There are 3 ways to turn a row about zero (a turn may also mirror it). The second row of each pair is the first, turned, with some noise. The first 21 pairs use one turn. New pairs use 2 turns, one after the other, and a turn may come again.
In the rows, zero is written as 128.
Some pairs, each with its turns in order after it:
[148 128 177 176 134 118]
[149  99 105  77 117 146] -> J_912

[145 115 167 120 111 144]
[137 144 134  93 123 163] -> J_912

[117 121 156  63 108 126]
[125 158 195 115 154 144] -> J_912

[ 69 106 126 112 145 146]
[106  99 117 168 141  92] -> J_504

[126 106  49 140 202  78]
[132 109 116  16 136 174] -> J_349

[142 133 153 158 154 126]
[144 158 121 153  99 132] -> J_504

[126 128 117 142 130 107]
[128 118 109 129 136 116] -> J_912

[128 126  92 126 176  80]
[127 158 107 162 175 164] -> J_504

[171 138  85 169 189 170]
[110 135  79 131  60  72] -> J_912

[143 133  86 134 146  95]
[123 144 114 130 157 171] -> J_504

[187 125 139 112 158 136]
[104 110  88 108  89  99] -> J_349

[130 138 124 102 158 140]
[156 108 106 135 143 121] -> J_504

[146 149  91 158 125 122]
[155 121 163  96 116 119] -> J_349

[132 135 136 105 135 136]
[107 122 120 131 117 133] -> J_349

[126 129 117 135  91  99]
[104 139 163 106 134 157] -> J_504

[152 207 141 101 121 129]
[133  72 149 168  80 111] -> J_349

[122 128  85 139 109 112]
[115 126  96 164 147 132] -> J_912

[133 207 151 183 128  49]
[224  47 131 136 147 111] -> J_349

[135  90 127 128 126  86]
[156 134 107 120 170 127] -> J_912

[133 151 151  97 169 139]
[179 126 113 147 141 104] -> J_504

[110 120 110  93 119  69]
[155 127  99 127 116 188] -> J_349

New pairs, each followed by its turns in order:
[ 80 148  70 123 113 142]
[ 86 125 110 182 154 101] -> J_349 J_349

[148 121 141 124 141 125]
[135 112 140 127 107 133] -> J_504 J_349

[152 162 122 140 131 100]
[141 159 101 122 103 122] -> J_349 J_349

[146 154 207 126 127 175]
[173  77  75 154 158 122] -> J_349 J_912

[109 167 131 151 127  97]
[145 126 125 134  80 114] -> J_504 J_504

[152 145  99  49 108 117]
[114 147 124 163 104 202] -> J_349 J_912

[130 131 156 129 127  54]
[101  80 153  86 104 122] -> J_504 J_912

[134 145  99 120 126 122]
[114 130 142 152 132 138] -> J_912 J_504

[142 195 112 133 163  75]
[ 83 158 124 176 185 107] -> J_912 J_504

[131 125  79 122  92  77]
[163 105 115  63 107 126] -> J_349 J_504

[118 148 158 169 142 160]
[125 127  94 124 143 178] -> J_504 J_912

[130 140 160  73 161 102]
[ 60  94 106 124 123 139] -> J_349 J_504

[115 151 186 140 166 133]
[146 174 154 100 162 160] -> J_912 J_912

[129 155 140 141 104 138]
[132 138 130 100 127 165] -> J_504 J_912

[107 169 127 135  75 186]
[165 109 106 167 189  83] -> J_349 J_349

[ 99 144 154 207 126 154]
[129 105  99 137 120 214] -> J_504 J_912

[118 123 185 146 109 140]
[138  93  87 124 132  95] -> J_349 J_912

[ 77 146 107 118 112 131]
[152 124 126 148  81 100] -> J_349 J_504

[134 144 102  61  76 117]
[ 76 120  64 128 119 147] -> J_504 J_349

[ 98 134 137 138 128  92]
[140  92 127 110 106 134] -> J_504 J_912

[140 145  84 155 127 136]
[148 151 148 107 143  98] -> J_349 J_504

[158 136  60  95 176 129]
[120  54 117 147 183 106] -> J_912 J_912

[132 128 145 160 138  89]
[105 147 101  92 111 143] -> J_912 J_349

[112 120 154 118 139  49]
[131  47 134 140 151 105] -> J_504 J_349

[102 107 126 108 147  73]
[157 136 125 187 120 139] -> J_504 J_504

[171 149 128 122 156  49]
[125 190 117  96  63 137] -> J_349 J_349

[127 137 145 101 104 126]
[137 113 130 142 112  96] -> J_912 J_504

[ 99  83 117 139 160 134]
[154 123 163  94 169 150] -> J_504 J_349

[135 140  83 115 119  81]
[107 161 126 153  78 103] -> J_349 J_349

[166 160  94 136 170 151]
[164 147 162 128 184 154] -> J_349 J_912

[103 130 139 102 207 129]
[162 104 138  57 139  95] -> J_504 J_349

[ 62 103  49 100 121 122]
[ 81 128  91 207 132  88] -> J_504 J_504

